There are 4 ways to turn a row about zero (a turn may also mirror it). The second row of each pair is the first, turned, with some noise. The first 36 pairs use one turn. New pairs use 3 turns, one after the other, and a turn may come again.
Known pairs, each followed by its turns in order:
[ 35 -17   0   7  18  32  20   2]
[  8   8   2   2 -16 -29  41 -20] : les

[-12 -29   0 -15  -3  31 -41  16]
[ 26   7  10 -23  -4 -42  33  12] : Buti

[ 21   5   5  -5  17 -74 -10 -30]
[ 27   3  -8 -37  20  53 -18 -37] : les

[-13  13   8 -12  49  19 -27  10]
[ 24 -39  31 -15  13   9 -19 -12] : dimi

[ 20   0  41 -13  33   7 -50  27]
[ 71   7  -9   0 -29  -3  -1  22] : les

[-20 -21  34 -25   9 -28 -11   6]
[  4  16   0 -43  24   1   6 -29] : Buti

[ 10  24  -2 -17  86  16  14  -1]
[-20 -18  23 -44 -37  55   5  38] : Buti

[ -3 -11  37  -3 -14  10 -25  -5]
[ -3  13 -14 -12  30 -19  28   4] : Buti

[  3   4 -13  19   0  -8 -13  11]
[-15 -14  15   7  -3 -14  -7 -12] : kini

[-37  45  18  36 -34  17  14  31]
[ 17 -27 -51  36  25 -41  -4 -12] : dimi

[-17  26  -3  -3   9  27  -4   8]
[ -9  -7 -35  17   6 -12   0   1] : kini

[  9  49   6 -47  14   0  -1 -59]
[-18  11  70   5  41 -30  17  10] : dimi

[ 48  12   7 -37  -1  17   4 -18]
[-1 12 33  5 27 23 36 31] : dimi

[-46  41  14   5  16 -10   9  32]
[ 11 -39 -17 -15  25 -45 -22  -8] : dimi

[-13  39   6 -20   4 -15  -5  24]
[ 19 -12  15   2  13  37  18 -14] : Buti

[ -1  25  13  -4  12  21  23 -28]
[ -6 -17  25  11   9 -22  31  -4] : dimi

[-38 -19 -49  11 -40   0 -18  31]
[ 37   5  36  33 -15 -46  -1 -30] : Buti

[ -4 -30  -1  16   5 -12  14   1]
[  1   0  20  -4   3  25 -23  -4] : kini

[ 34  -4  18  -1  30  11 -16 -16]
[ 42  -9   5 -10 -11   3  31  -9] : les

[-21 -50   4   2  19 -10 -17 -31]
[ 44 -14  25  20  -6  35 -10  -4] : kini

[-24 -37  28  41  -3   9  35 -13]
[-59  36  -3   2  -8 -25  -4 -20] : Buti

[ 22 -16 -21  16  10   6  36  35]
[-21  34  -2   4 -24 -29  10 -32] : les

[ 16  47 -22   7 -15  10 -63  23]
[  5 -46 -33  -9 -56   5 -29  22] : les

[-24 -10 -42  33  36   6  78  12]
[-40 -34 -14 -25  36  47 -61  16] : kini

[ 12  -7 -17  19  -4  34 -40  43]
[ 36  22  14  18 -23 -22  33  29] : Buti

[-28 -25  21  -6 -36  -6   4   2]
[-11  12  16  -6  35 -19 -21  27] : les

[42 -3 38 -9 22 13  0 -8]
[29 -8 30 -1 -7 14 31 32] : dimi

[  9 -16  15 -34 -20   9  15 -40]
[ 40  16 -11 -30  -7  24  27   6] : kini

[ 19 -29  -2  29 -26 -36  -5 -10]
[ -6   0  54 -15 -13  14   5 -23] : kini

[ 35 -13  25  18  22   2  29  -1]
[ 23  -7   3 -15 -28   6  44  14] : dimi

[ 23  54  12  17  10  26 -14 -23]
[-19 -18  -2  24  20  25  17  53] : Buti

[-52 -12  16  46  -9  27 -48   5]
[ -8  -5  -7  71 -23  17  -3 -48] : kini

[ -6 -15   3 -16   5  22 -49  -6]
[  6  -6  29  19   2  29 -36   0] : dimi

[ 13 -22  47  -3  18  24  39 -31]
[ 29   2  31  16  40 -21  41 -20] : les

[-25   3 -55  12  13 -23   5  17]
[-45  25  -8   1 -28  34 -12  -7] : les

[-45  -5 -14  -1   9  19  26 -11]
[ -4 -20 -32   9   1  39 -13  11] : kini

New pairs, each followed by its turns in order:
[-12 -25   1   0 -14 -55   9 -26]
[-54   6  -6  27  15  10   7 -25] : kini Buti les

[-25   4  27  36  37  -7  -5  -7]
[ 21  -9 -35   9  46 -18  -2   2] : dimi dimi dimi

[-12  22   2 -32 -42 -18   9  -3]
[ 15  -2 -33 -34  12  30  19  12] : dimi dimi les

[ 14  -9  -6  28  26 -16  14  -7]
[ -2  16  -3 -24 -22 -20 -18  15] : Buti les les

[ 31  -9  -3  19   4 -49  -7   8]
[-20  41 -15  -8 -16  -9  36  -8] : les les les

[-20  -1   1  39  -5  -2 -12  21]
[-38   1  -2  -7  13  17  25  -9] : les kini kini

[-43   3  16 -26  35 -23  36 -57]
[-43  19 -64 -19 -14 -34 -30 -11] : les dimi Buti

[ 10  28 -21   9   6  14 -53 -37]
[ -6  -2  23  31 -36 -43  36 -12] : les dimi Buti

[-47 -19  25  11  -8 -20 -43  14]
[-32 -29  36 -39  11  -1   6 -33] : kini dimi kini

[-52 -13  12 -30   1  -6   1  47]
[  8 -10  25  48  17  28 -44  -9] : dimi dimi dimi

[ 11 -34 -31  10 -14 -20 -32 -19]
[-49  10  14   2  16  16   7 -29] : dimi kini les

[ 32  24  15   9 -48  52 -23  31]
[-22 -17  19  36  25  13  49  52] : kini dimi kini

[  9  39 -13  11  -6 -24 -31 -11]
[-17  29  15 -35  -2  -4  29 -10] : Buti les kini

[-28 -44  27  -8   4   5 -23  25]
[ 11   4  21  30  -7 -25  28  44] : dimi dimi Buti

[ 13 -30   6 -15 -12   1 -12  -9]
[-26   8  -7  19 -10  14 -12 -11] : dimi Buti Buti

[-56  13  57 -14  27   4  35  39]
[-14  27  72  -6  17 -38 -44 -19] : kini kini Buti

[ 58  25 -12 -27  16  48   2   9]
[ 54  38 -36   6 -35   9   2  18] : les kini kini

[  6  -2 -39 -49 -14  23  32  25]
[ 12 -40  27  -1  31  13 -35 -40] : kini dimi dimi

[-22  -7  39 -54 -57  27 -19  15]
[-26  12  52  -1  52  54  -3  23] : les dimi dimi

[ -1   2  11  -1  -6 -11 -14  -4]
[ -2   2  -3   4 -11  12   5  13] : dimi Buti Buti

[-35 -27 -11   2  32 -69 -21   0]
[-56   7 -17 -21 -19  43  -7 -49] : les kini les

[ 12 -56  23  40  15  16 -16  11]
[ 28   7   9 -38   6  -2 -38 -53] : dimi les Buti

[-24   3 -12 -49  26 -25  10  55]
[ 27 -17   8  48 -55  32  19   0] : dimi les Buti

[ 35 -22  35  15   3  -1  13  42]
[-42   3  26  -8  31  25 -28  11] : kini kini kini

[ 52 -18   7 -30  28   2   1  39]
[ 17 -17  16  12 -18 -19 -30 -61] : les Buti kini

[-57 -22   1  42  -4  -5 -46  41]
[ 43 -27  32 -51 -17   9  49 -16] : Buti les les

[-23 -18  19  19  28 -15   5  22]
[  7 -15 -23 -15  32 -29 -16  -3] : dimi kini les

[ 14 -12   1   2  -4  56  29  13]
[-24  13  10  15  33 -23 -33  25] : Buti Buti Buti

[-20  11  -1  18   2  21  11  28]
[ -1  11 -33  -7  -3  14   7  27] : dimi les kini

[ 25 -16 -18  22 -39  14  -5   3]
[ 22 -17 -21   0  -6 -39 -25  -2] : kini dimi dimi

[ 15  25  30  11 -16  -7  33   5]
[  2 -31   9  -6   8   2 -43  22] : dimi kini dimi

[ -8 -12  20 -38  30  20  -5  17]
[  9  16 -15   4 -35  -9 -26 -33] : dimi dimi kini

[ 15  17 -19 -28   2  16   9  23]
[-21  12  21   8  16 -24   2 -24] : les dimi dimi

[ 1 48 11 -6  9 44 14  3]
[ 30 -24  26   7  26   4  23  34] : les kini les

[-59 -36  20 -30  62  11 -87   7]
[-48 -12 -53  17  20   2 106  25] : Buti Buti les

[ 10  37   0 -43  -5 -12  47  -6]
[ 42 -22 -21  12 -11   3 -40  36] : kini dimi kini

[-13  -3 -15 -12 -31  36   7  22]
[-24  14 -28  -1  28 -28   8  -8] : Buti dimi dimi

[  3  -8   2   1  -2   3 -11 -23]
[ -7   1   6  15   8 -16  -2 -11] : kini dimi les

[-10 -20   4   6 -29  11 -12  33]
[-18 -41  11 -20  -2  -9   2  15] : Buti kini dimi

[-26  39  66 -44  21   2 -17   0]
[  2  18 -18  16  48  65 -14  44] : dimi dimi dimi

[ 11   3  -1 -31 -43  10  27  -4]
[ 19  31  -2   5  -4  -3 -48  11] : Buti Buti dimi

[ 31 -11  -2  -5 -23 -47  19  -5]
[  5   9 -22 -31 -16  37  28  12] : les kini dimi

